Each new row is followed by its nearest point in the smallest flat space through zero that holds the last named rows.
In the rows, zero is written as 128.

K_396 (4 x 8)
[[108 116 135 158 180 105 153 113]
 [138 125  85  66 133 148 169 140]
 [140 146  92  99 116 178 115 129]
 [116 148 146 109 141  91 106 132]]
New rows:
[158 174 158 128 137 168 199 118] | [132 115 109 127 135 147 155 126]
[142 106 164 162 115 118 104 131] | [130 118 158 166 105 115 112 127]
[ 88  82 145 150 128 120 146  95] | [123 104 142 165 140 114 152 121]
[113 127 148  50 135 140 115 172] | [131 148 118  62 121 113 122 145]
[133 130 128 122 113  87 123 190] | [131 126 147 104 106  93 128 144]
[177 110 161  72 152 119 151 106] | [129 122 123  93 132 107 154 140]

K_526 (4 x 8)
[[146 108 133 113 130 132  90 139]
 [161 122  44 133 160 151 111 108]
 [200  64 104 152 107 135  38  85]
 [179 117 114 147 179 136 112 168]]
New rows:
[132 144 201 129 138 142 201  65] | [103 147 163 161 104 109 177 113]
[119 132 114 201 139  89  64 132] | [164 109 130 163 128 124 113 119]
[138  90 125 114 156 118 106 107] | [146 112 118 122 129 133  99 125]
[151 139 100 140 131 140 129 154] | [145 130 108 136 152 134 130 138]
[139 177 122 170 134 139 116 130] | [141 133 119 154 141 127 144 127]
[144  57 175 180  70 119 164  70] | [142 105 173 193  68 103 130  71]

K_22 (4 x 8)
[[146 123 134 136 132 148 145 117]
 [107 141  88  96 121 141 101  99]
 [ 91  85  70  52 129 117  92 139]
 [148 115  68 132 170  88 153  91]]
New rows:
[151 202 176 129 149 125 143 174] | [130 158 174 168 116 119 131 146]
[150 135  94 139 128 163 128 126] | [139 130 117 125 130 152 135 103]
[144 156 146 132  97 150 154  66] | [145 160 132 148 122 168 137  86]
[172 106  81 125 105 166 138 149] | [143  99 118 110 134 159 142 118]

K_468 (4 x 8)
[[114 127 208 129 163  63 162  74]
 [113  88 170 126  76 185 140  97]
 [198 153  98 153 123 130 122  70]
 [123 167 133 159 131 128 142 167]]
New rows:
[171 163 118 101 124 137 132 163] | [142 149 101 140 129 133 121 148]
[119 125 128 127 201 123 130 124] | [123 131 128 118 157  91 127 130]
[134 109 122 190  95 139 136  83] | [154 132 141 150 101 155 138  90]

K_307 (4 x 8)
[[ 56 159  60 150  91 133 166 133]
 [145 113  46 167 166 175 149 119]
 [ 23 140  72 168 190 128 161 101]
 [ 83 168  72 227 136 115  96 114]]
New rows:
[101  83 133 175  94 142 128 103] | [117 138 114 147 124 126 124 127]
[171  80 171 178  82 170 160  94] | [177 118 125 126 116 142 120 136]
[148  95  99  91 139  98 156 116] | [136 110 123 100 140 145 152 129]
[170 121 136 149 160 164 145 126] | [167 107 117 133 159 150 125 123]
[109 158 107  92  92 149 157 162] | [110 136 106 100  80 137 164 144]
[151 124  94 158 124 132 175 113] | [137 124  86 141 128 151 143 129]

K_163 (4 x 8)
[[123 163 102  52 133 181 126 122]
 [173 105 110  43 103 156  94 122]
 [160 124  35  72 160 181 114 102]
 [149 172 103  71 133 185 162 192]]
New rows:
[ 94 147 179 101  92 104 149 174] | [111 155 193 113  96 123 142 166]
[176 135  96  97 117 172  89  93] | [153 112  90  77 129 153 103 104]
[133 109 125 101  96 143 108 132] | [145 116 133  95 111 133 112 127]
[168 126 112 124 174 175 159 165] | [157 138  86 123 146 155 154 172]

K_41 (4 x 8)
[[124 130 229 109 163 105 176 118]
 [196 113 107 112 126 113 167 156]
 [127  85  87  94  96 141 141 138]
 [116 105 121 102 110  79 168 153]]
New rows:
[123 151 117 201 106 154 124 123] | [128 155 111 159 134 138  93 122]
[140 161 144 166 146 145  69 125] | [135 169 134 169 150 149  87 111]
[111 129 166 214 169 107 104 104] | [110 177 165 170 157 115 101 114]
[159 116 149 152 114 136 130 126] | [152 131 136 129 137 138 132 127]
[114 115  70  82 149 121 139 106] | [120 104  99 110 106 131 132 135]

K_102 (4 x 8)
[[129 155 174  48 162 140  78 121]
 [ 67 126 152  75 105 197 112 159]
 [137 176 123 122 183 171 137 169]
 [ 89 124 160 167 124 186  82 124]]
New rows:
[145 161  96 159 130 101 104 125] | [152 135 121 158 146 111 129 119]
[162 137  80 128  97  97 114 131] | [146 121 112 130 122  94 148 120]
[139 141 148 157 103  84 130 134] | [141 118 123 148 122 103 130 111]

K_124 (4 x 8)
[[128 100  94  88 125 142 110  79]
 [122 160 105  90  55 107 126  97]
 [147 111 129 106  23 112 129  86]
 [142 126 181 103  23 122 184  85]]
New rows:
[100 106 173 134  87 111 164 105] | [137 120 168 125  87 130 164 113]
[125 147 158 173  86 145 116 175] | [139 140 153 169  99 107 131 168]
[119 129 121 173  92  95 167 119] | [135 137 146 142  89 114 138 139]
[104 157 165  80  92 167 163 127] | [115 158 157  95 105 133 178 103]

K_884 (4 x 8)
[[ 86 114 110 129 137 166 126  85]
 [112 124 181  81  52 128 119  94]
 [126 118 118 162 135 113  89 100]
 [141  95 142 161 121 146 121 148]]
New rows:
[141 136 113 108 135 128 128 109] | [121 141 119 117 134 121 130 118]
[134 112 128  88 132 127 120 170] | [140 133 137 116 123 129 146 153]
[113 140 118 106 156  91 116 153] | [137 154 113 119 146 102 131 134]
[140 198 112 119 115 201  62 156] | [125 130 125 125 131 132 132 127]

K_498 (4 x 8)
[[145 117 177 165 134 103 120 148]
 [109 105 150 109 135 206  64 159]
 [128  66 135 143 143 211  96 115]
 [ 83  99 123 155 135 196  84 117]]
New rows:
[166 180 165 179 122 118  71 129] | [121 136 172 159 130 104 106 157]
[146 159 129 134 157 116 105 153] | [129 142 146 123 126 114 118 150]
[132 108 110 136 152 121 148 169] | [140 123 134 128 129 124 133 130]

K_915 (4 x 8)
[[ 98  82 176 116  99 110 107 128]
 [158 110 122 145  37 132 102 112]
 [159 102 158 114  58 138 121 170]
 [131 116 120  95  97  59  64 143]]
New rows:
[ 79  92 121 173 142 118 160 176] | [108 116 154 124 148 137 144 133]
[151 162 135 111 137 101 125 218] | [161 146 126  85 142 111 126 204]
[147 126  99  74 125 140 110  93] | [137 138 108 129 122 115 114 121]

K_409 (4 x 8)
[[159  80 107 169 172 137  90 118]
 [103 140 118 101 174 130 109 115]
 [125  86 153  98 104 107 155 171]
 [ 93 185 150 114 111 136 124 118]]
New rows:
[131 165 142 124  84 170 155  87] | [126 181 129 140  88 136 146 112]
[ 85 169 137  86 160 136  85 113] | [ 78 168 141  95 167 136  96 113]
[170 137 159  84 168  78 171 168] | [123 103 122  81 132 106 162 151]
[116 101 118 166 113 111  99 152] | [139 101 143 153 123 131 110 138]
[155 133 168 104  98 176  91 136] | [117 132 162 143 109 135 109 137]

K_363 (4 x 8)
[[113 122 104 124 213 154 149  80]
 [ 82 186 111 137 186 177 175  76]
 [135 149  62 163 175 163 164 109]
 [158 144 138 138 129 204 121  90]]
New rows:
[128 162 133 106 113 142 115 128] | [123 147 145 127 110 142 128 124]
[127 171 132 121 117 142 127 105] | [118 157 140 131 118 152 136 116]
[ 96 117 164 112 159 132  82 153] | [114 110 161 101 138 114 114 118]
[153 132 125 124 131 107 115 124] | [138 115 125 128 127 122 121 134]
[140  96 100 130 122 131 168 135] | [141 118  99 141 137 122 133 137]

K_907 (4 x 8)
[[169 107  88  72  64 136 183 148]
 [110 154  23 153  95 181 104 122]
 [161 102  51  83  85 143 118 110]
 [ 91 143  69 106 130 141 138 105]]
New rows:
[101 138 108 174 140  69 130 115] | [101 143 131 143 151 129 119 119]
[127  94 114 128 115 127 129 134] | [141 120 118 119 117 130 126 128]
[ 97  88 125 118 142 152  65 197] | [137 126 127 150 130 134  97 126]

K_967 (4 x 8)
[[109 144 139 100 102 126 161 135]
 [104 108  99 135 127 120 166  94]
 [ 82 100  74 140 181 116 144  99]
 [132 125  73  95 125 139 114 141]]
New rows:
[112 129 136 178 124  96 116 127] | [127 120 148 158 144 121 128 114]
[127 115  94 125 128 126 139 146] | [124 122  98 116 129 131 129 127]
[ 97 185 119  90 140 144 166 147] | [ 86 153 128  80 128 125 153 154]
[128 113 127 112 111 116 127 172] | [130 140 127 107 118 133 123 146]
[125 126 167 124 124 182 140 138] | [131 141 157 125 116 127 131 137]

K_941 (4 x 8)
[[140 105 128  77  89  86 142 170]
 [153  60 133 192 103  66  94 168]
 [145  65 120 116 163  91  88 161]
 [144  74 122 131 137 115  87 180]]
New rows:
[107  79 170 154 126 133 159 125] | [132 120 131 153 120 114 125 126]
[138 129 113 169 111 130 142  97] | [126 139 134 169 116 123 135 106]
[151 104  90 170 169 113 169 174] | [136 102 127 147 136 113 108 140]
[134 123  82 122 174 160 157 108] | [120 139 123 113 168 150 123 106]

K_130 (4 x 8)
[[145  79  93 148 122 176 110 158]
 [152 110  82 196 148 148  99 163]
 [133  74  95 233 101 169  77 136]
 [107  96 112 139 172 144 121 182]]
New rows:
[161 143  68  85 138 146  59 132] | [177 130  90 116 132 148 131 145]
[132  93 131 109  55 127 138 120] | [131 102 138 108  78 154 128 100]
[142 123 121 127  82 119  55 173] | [140 111 113 149 116 146 116 130]
[144 121 153 137 131 150 167 110] | [131 127 132 119 116 131 130 119]
[105 136 123 146 132 134 105  70] | [118 133 142 154 108 118 119 103]

K_912 (4 x 8)
[[101 124 122 133 135 144 121 171]
 [ 93 147 122 139 142 103 136 160]
 [139 106 126 136 148 119 133 165]
 [ 80 142 138 112 102 126  82 181]]
New rows:
[165 138 149  73 104  71 107 131] | [159 127 156 103 101  68  94 123]
[124 102 148  89 147  88 155 148] | [142 119 133 131 140  90 130 151]
[161 172  92 150 106 109  70 121] | [129 140 140 114 107 108 109 115]

K_116 (4 x 8)
[[111  76 121 127 129 167 130 165]
 [111 120  79 120 105 166 147 160]
 [146 125 110  95 162 101 149 158]
 [165 168  98 102 136 120 179 108]]
New rows:
[173 126 149  92 104 108 167  98] | [164 142 136 117 145 124 162  97]
[164  97 102  99 194 176  96 125] | [144  90 134 112 156 143 151 145]
[133 136 131 136 109 152  98 143] | [111 126 126 140 111 139 114 131]
[121  82 128 112 168 141 103 157] | [121  80 139 119 153 130 119 167]

K_509 (4 x 8)
[[ 93 163 165 114 133 118 133  33]
 [ 96  63 136 177 121 147  97 135]
 [120  62 121 131 139  84 170  76]
 [111  63 137 137 191 129 176  80]]
New rows:
[136 103 112 152 138 153 166 118] | [128  97 125 134 154 133 146 128]
[154  87 138 112 145 151 136  96] | [123 104 131 130 155 130 148 112]
[162 155 130  45 139 121 169 148] | [169 172 110  82 149 113 170 140]
[105 185 136 126 120 171 144 103] | [116 179 151 116 139 151 117 106]
[123 163 145 146 147 154  81 107] | [106 160 154 136 133 162 100 117]

K_945 (4 x 8)
[[121 107 116 148  87 165 157 173]
 [175  65 126 144 150 159 209 175]
 [121 105 165 154 157 122 182 135]
 [118 170 220  84 133 147 138 108]]
New rows:
[125 107 124 166 134 139  90 140] | [119 121 106 145 121 121 123 132]
[166 120 158 103 121 109 108 141] | [150 134 137 101 137 136 124 122]
[144 139 117 110 164 136 164 114] | [154 118 137 116 155 126 142 123]
[108 128 125 132 132 118 143 143] | [116 123 131 143 127 125 137 132]
[140 160 187 142  78  85 103 166] | [ 98 152 155 126 105 136 120 126]
[142 134 154 141  93 123 165 155] | [120 121 148 135 113 150 156 149]

K_87 (4 x 8)
[[134 139 158 111 107 138 189 120]
 [155  73 104 118 105  83 139 194]
 [155 116 143  75  67 135 124 147]
 [161 133 119 159  98 123 152 156]]
New rows:
[144 173 138 144 115  92 192 124] | [141 144 141 154 118 130 194 131]
[ 62 143 142 158 167 133 116 149] | [101 131 121 150 175 124 122 109]
[135 157 131 180 187 152 117 145] | [121 151 112 185 161 131 121 115]
[153 149  98 107 137 109 127 101] | [126 131 128 127 129 131 120 124]

K_115 (4 x 8)
[[115 159 107  84 123 131 107  98]
 [108 115 148 118 147 115 125 171]
 [168 152 107 100 137 173 162 171]
 [185 176 106 100 164 117  93 119]]
New rows:
[ 79 111 134 102 159 148 133 167] | [ 88 118 142  96 135 132 136 174]
[145 176 123 156 180  87  59 138] | [164 148 136 127 177  77  71 125]
[ 97 129 130  91 125 139 108 120] | [ 94 137 124  94 123 127 117 122]
[ 73 106 121 129 106 114 136 204] | [ 77  99 153 116 128 130 147 182]
[116 119 166 153 144 135 120  99] | [120 113 139 152 124 111 120 113]
[ 91 122  89 124 112 143 118  75] | [ 99 135 113 118  95 135 123  75]

K_150 (4 x 8)
[[102  52  71 105 152  66 108 135]
 [ 96 124  33 114 117  97 117  89]
 [168 113 144 143 137  75 169 152]
 [133 138  81 156 142  68  77 171]]
New rows:
[143 166 121  77  88 107 113 169] | [135 149 119 142 126 119 117 138]
[176 166 130 150 118  90 174 139] | [174 164 131 157 118  90 174 136]
[164 173 118  98 119  79 106 131] | [144 155 106 149 124  99 125 139]
[106 131  89 178 147 140 171 111] | [130 141 103 128 116 119 147 107]
[119 103 166 126 167 100 160 152] | [144  89 161 125 144 107 148 150]

K_547 (4 x 8)
[[120 100 165 169 187  74 161 112]
 [167 136 111  91 160 108 210 114]
 [191 125 128  90 127 100 157 127]
 [131 132  99 116 111 142  80 117]]
New rows:
[169  82 165 145 154 102 164 125] | [158 107 166 137 153  80 160 130]
[165  92  81 116 172 100  96 120] | [161 113  98 115 155  93  99  88]
[159  78 155 178 130  93  84 120] | [146  94 165 158 136  80  77 123]
[145  81  93 126 127 175 175 177] | [129 145 125 110 117 148 168 143]
[ 96 129 138 119 178  88 157 165] | [116 122 146 146 158 112 169 126]

K_255 (4 x 8)
[[136 121 136 134  84 112  95 138]
 [110  94 175 127 169 155 143  92]
 [118 124 122 103 181 147 166 149]
 [154 139  54  95 220 133 118 104]]
New rows:
[105 159  94 134  89 101 161 104] | [126 172 106 156 101 119 151 119]
[117 158 171 114 177  73 138 192] | [120 122 130 104 139 134 152 179]
[163 127 116  68 147 114 112 166] | [144 113 100  88 149 122 106 173]
[ 94 100 120 120 119  81 139 112] | [127 124 135 131 122 128 124 125]
[131 103 118 170  95 134 114 164] | [129 127 136 131  91 117 116 150]

K_14 (4 x 8)
[[ 95 118 156 139 132 105 122  90]
 [115 137 127 105 152  57 114 133]
 [114 130 160 142 142 107 124 157]
 [109  79 139 158 119 149 101 135]]
New rows:
[127 157 167  94 174 162 123 151] | [135 155 150 133 135 130 146 154]
[ 78 112 171  85 148 139  81 122] | [100 105 148 141 134 106 109 118]
[ 98 125  90  80 163 154 144 104] | [137 132  99 108 122 127 130  97]
[ 85 154 143 176  97  81  92  98] | [ 91 117 161 140 136  95 118  96]
[ 96 173  99 158  84 126 172 150] | [140 155 137 128 127 143 150 134]

K_532 (4 x 8)
[[166 201 110 162 174  42 156 166]
 [121 122 139 159 181 118  88 123]
 [129 148 120 171 113  48 130 115]
 [108 144  61  97 206  53 104 134]]
New rows:
[193 129 150 142 140 122 117 103] | [141 138 149 158 136 128 126 134]
[107 180 129 201  63 148 128  59] | [129 119 162 181  64 112 132 102]
[201 127  86 122 122 149 103 164] | [143 144 125 113 142 143 144 149]
[161 128 123 132  82  93 111  99] | [123 127 126 144  89  96 135 111]

K_458 (4 x 8)
[[ 94 127 159 116 138  87 128  73]
 [121 140 131 112 165 128 155 106]
 [152  94 113 106 157 153 153 154]
 [140 108 128 133 188 129 135 146]]
New rows:
[ 96 102  91 174 164 123 121 136] | [133 120 133 151 163 118 113 145]
[ 81 155 121  96 165 108  86 143] | [117 141 139 142 153 111 121 116]
[179 175 168 161 109 117 112 165] | [134 159 120 170 116 132  99 154]

K_720 (4 x 8)
[[155 134  95 144 122 156 153 151]
 [147 130  74 108 233 159 119  90]
 [169 148  52 155 172 162 126 103]
 [146 114 198  61 207 140 126 121]]
New rows:
[169  87  90  85 109 176 162 115] | [151 126 105 123 145 160 158 154]
[ 98 101  93 100 103 178  85 133] | [102 119 100 127 131 126 134 133]
[131 169 138 155 112 174 113 103] | [158 146 126 151 117 131 116 112]

K_425 (4 x 8)
[[171 136 116 151 148 103 108 132]
 [153 136  56 159 134 112 134  89]
 [100 139 174 129  97 119 135 139]
 [ 99  95  97 126 119 127  97 113]]
New rows:
[ 95  89  98 123 135 131  88 113] | [101  87  95 120 127 132  89 117]
[143 104 126 133 121 159 102 151] | [130 109 129 116 143 134 106 139]
[158 169 166  88 142 102 137 123] | [155 153 162 129 139 126 145 148]

K_616 (4 x 8)
[[124 151 179 200 143 116 130 142]
 [ 52 112 213 172 114 146 170  85]
 [141 156 233 145 132 160 156 148]
 [179 135 203 182  54 144 110 110]]
New rows:
[135  88 140 128 121 131 137 134] | [127 123 136 124 117 134 131 120]
[ 89 122 141 160 155 122 144  88] | [ 78 119 141 159 140 120 143 111]
[147 121 141 115 119 170 146 127] | [140 128 151 103 114 149 136 127]

K_994 (4 x 8)
[[119 192 143 158 103  96 121 150]
 [ 98 207 152  94 172 131 104 173]
 [101 190 127 143 139 194 103 152]
 [ 95  75 183 159 190 142 131 189]]
New rows:
[ 94  80 140 171 104 155 117 100] | [128  86 126 175 113 159 135 123]
[ 85 161 165 171 147 117 172  92] | [119 143 144 158 122 117 127 148]
[104 169 130  94 146  98  86 100] | [127 173 125  86 138 109 119 129]
[ 98  98 142 139 103  78  91 149] | [128 116 150 148 124  87 137 143]
[ 82 129 110 161 158 136 162 110] | [121 119 133 145 132 147 127 136]
[ 97 164 158 136 138  88  95 160] | [110 171 159 135 141  94 121 167]

K_414 (4 x 8)
[[120  87 111 123  75 153 138  83]
 [120 127 101  77 115 153 148 105]
 [ 99 109  26 212 139 135 152  62]
 [123 132 141 131 157 130 121  74]]
New rows:
[135  93 138 111 115 164 142 125] | [128 111 133 107  98 141 131 117]
[ 63 110 144 148  60 122 105 155] | [134  94 137 150  73 128 123 151]
[152 122 110 198 144 146  95 127] | [125 120 119 193 138 112 120 124]
[174 127 130 128 141 140 128 125] | [129 132 136 125 134 126 125 127]

K_839 (4 x 8)
[[141  69 132 160 149 170 109 140]
 [162 125 138 125 123 154 131 142]
 [ 93 131  92  97  59 146 122 147]
 [ 68 136  89  90 121 112 108 134]]
New rows:
[184  73 110  98 107 200 161 118] | [174 100 133 127 101 192 124 160]
[120 119 111 131 126 139  59 160] | [111 103 107 113 136 152 104 147]
[148 132 113 156 153 149  62 145] | [136 102 127 127 159 151 110 141]
[121 101 136 141 125 159 142  76] | [126 105 134 160 121 133 130 119]

K_640 (4 x 8)
[[153  89 124 152 119  80 111 185]
 [100  85 160  55 108  67 171 181]
 [112 124 145 164 119 173  87 166]
 [139 189 153  86 161 128  92 155]]
New rows:
[133 114 145 149  91 117 135 187] | [122  94 140 141 112 115 117 178]
[131 113 122 143 165 124 151 155] | [135 118 126 133 126 115 126 140]
[136 129 121 142  57 124 101 116] | [128 112 121 153 120 134 125 129]
[104 178 103 167 136 154 127 173] | [128 144 135 149 133 158  95 143]

K_392 (4 x 8)
[[137 177  71 151 172 152 154 155]
 [194 135 165 140 153 117 185 130]
 [201 193  74 167 166 122 113 153]
 [201 190 101 163 188 105 125 140]]
New rows:
[156 171  89 114 176 101 105 130] | [148 171 101 147 174 107 102 129]
[119 164 149 170 168 115  97 149] | [133 155 119 137 168 106 108 121]
[ 79 134 178  98  82 148 159 103] | [ 86  87 161 105 104 141 155 118]
[123 137 109  86 170  99 156 171] | [119 145 122 132 166 130 152 130]
[140 170  87 158 177 115 176 137] | [145 172  99 148 187 135 164 143]

K_110 (4 x 8)
[[126 118  81 111 127 122 177 140]
 [101 112 150 112 228 164 189 135]
 [116 161 165 116 175 127  87  87]
 [129 151 173 166 170 136 115 141]]
New rows:
[110 141 100 133 127 126 171 152] | [130 131  97 133 136 121 168 149]
[123 134 125 132 124 107 180 147] | [131 129 105 137 135 124 163 150]
[110 137 137 131 130 145 157 129] | [124 122 130 129 144 135 144 135]

K_980 (4 x 8)
[[ 93 146 119 167  80 140 124 189]
 [ 74 138 107 158 165  78 112 192]
 [111  96 109 111 150  86 153 154]
 [105 156 107 170 137 103 123 110]]
New rows:
[105  78  92 143  86  95 176  91] | [119 102  86 137  92  95 192 101]
[149 133  55 111 145 133 122 130] | [126 122 120 126 138 113 136 120]
[134 176 108 160 125 147 100 162] | [110 162 134 162 119 143  97 151]
[143 150 128 166 169 129 131 119] | [124 149 127 145 152 118 110 108]
[126 161 116 123 129 126 133  62] | [141 145 120 143 132 125 131  65]
[119 150  88 122 142 103 139 155] | [106 125 112 138 140 100 134 146]

K_638 (4 x 8)
[[138 121 169 161 135 107 132 100]
 [130 151 112 162  74  78  81 159]
 [180  85 115 175 135 115 134 111]
 [198 143 134 137 101  23 121 136]]
New rows:
[133 137 142 170 105  91 164 150] | [143 132 141 151 115  94 118 125]
[ 79 158 128  97 162 132 134 117] | [ 93 150 147  91 139 147 137 127]
[132 147 192 117 132  91 120  99] | [126 152 188 126 133  88 136 105]
[126 177 199 148 137  98 111 144] | [110 162 186 137 116  86 118 115]

K_834 (4 x 8)
[[138 162 138 158 115 108 134 129]
 [129  93 128 141 145 183 118 119]
 [145 123 188 135 166 126 137 109]
 [ 89 150 101 136  74 184 174 104]]
New rows:
[174 135 139  62 152 101 108 117] | [135 113 146  86 157  86 119 135]
[187 165 130 152 163 115 134 114] | [153 146 157 163 141 108 120 130]
[ 75 148 167 121 189 129 129 144] | [131 121 163 112 151 121 139 115]
[111 153 130 106 152 153 148 104] | [114 127 143 113 127 144 153 110]

K_114 (4 x 8)
[[119  98 141 179 135  79 122 150]
 [ 88 216 176 173 149 133 147 105]
 [127 141 167 136 130 101 118  33]
 [128 163 147 165 149  54 185 129]]
New rows:
[134 147  59  81 114 108 122 121] | [154 124 102  83 122 132 149 126]
[155 109 117  55 133 102 110 120] | [160  99 104  82 117 121 134 107]
[115 140 165 127 102 155 151 114] | [119 154 139 127 130 145 127 111]
[109 120 148 151 148 201 184  55] | [117 166 149 119 129 154 121  79]

K_699 (4 x 8)
[[158 123 127 139 180 128 135 116]
 [105  54 150 167 181 128 178  89]
 [123 161 103 216 163 102 131 153]
 [ 63 142  85 131  99  92 152  96]]
New rows:
[111 143  63 156 126 117 145 158] | [107 160  97 162 126 103 130 134]
[140  71  99 126 120  92 113 115] | [119 114 127 122 133 125 140 110]
[123 125 111 129 118 104 144 122] | [112 132 114 129 125 117 136 117]

K_68 (4 x 8)
[[130 176 164  74  97 135 115 136]
 [129 127 163 101 116  40 106 158]
 [134 107 160 165 116 122 157  90]
 [169 120 170 139 146 137 134 182]]
New rows:
[120 149 116 102 121 156  90 155] | [126 155 111  93 131 150 109 153]
[138  94 174 157 111 135 144 153] | [155 111 171 155 132 126 147 139]
[175 105 161 160 151  82  93 107] | [141  98 157 155 133  83 137 136]
[119 117 133  83  85  97 115 154] | [121 145 139  94 114  89 108 142]

K_238 (4 x 8)
[[149 176 144 151  68 119  62  98]
 [133 116 183 139 120 166  83 123]
 [106 154 143 104 102 125  71 143]
 [123 170 131 134 111 143 112 139]]
New rows:
[143  89 137 101 105 114 130 201] | [106 108 131  99 141 123 121 146]
[113 124  82 148 119 128 117 110] | [134 137 112 131 119 111 133 119]
[134 105 201 123 125 134 130 152] | [124 100 167 126 139 157 109 133]
[152 126 122  93 112 121  55 126] | [121 127 143 108 101 106  71 120]
[101 135  86 144 170  55 102 108] | [125 123  91 107 118  74 130 118]
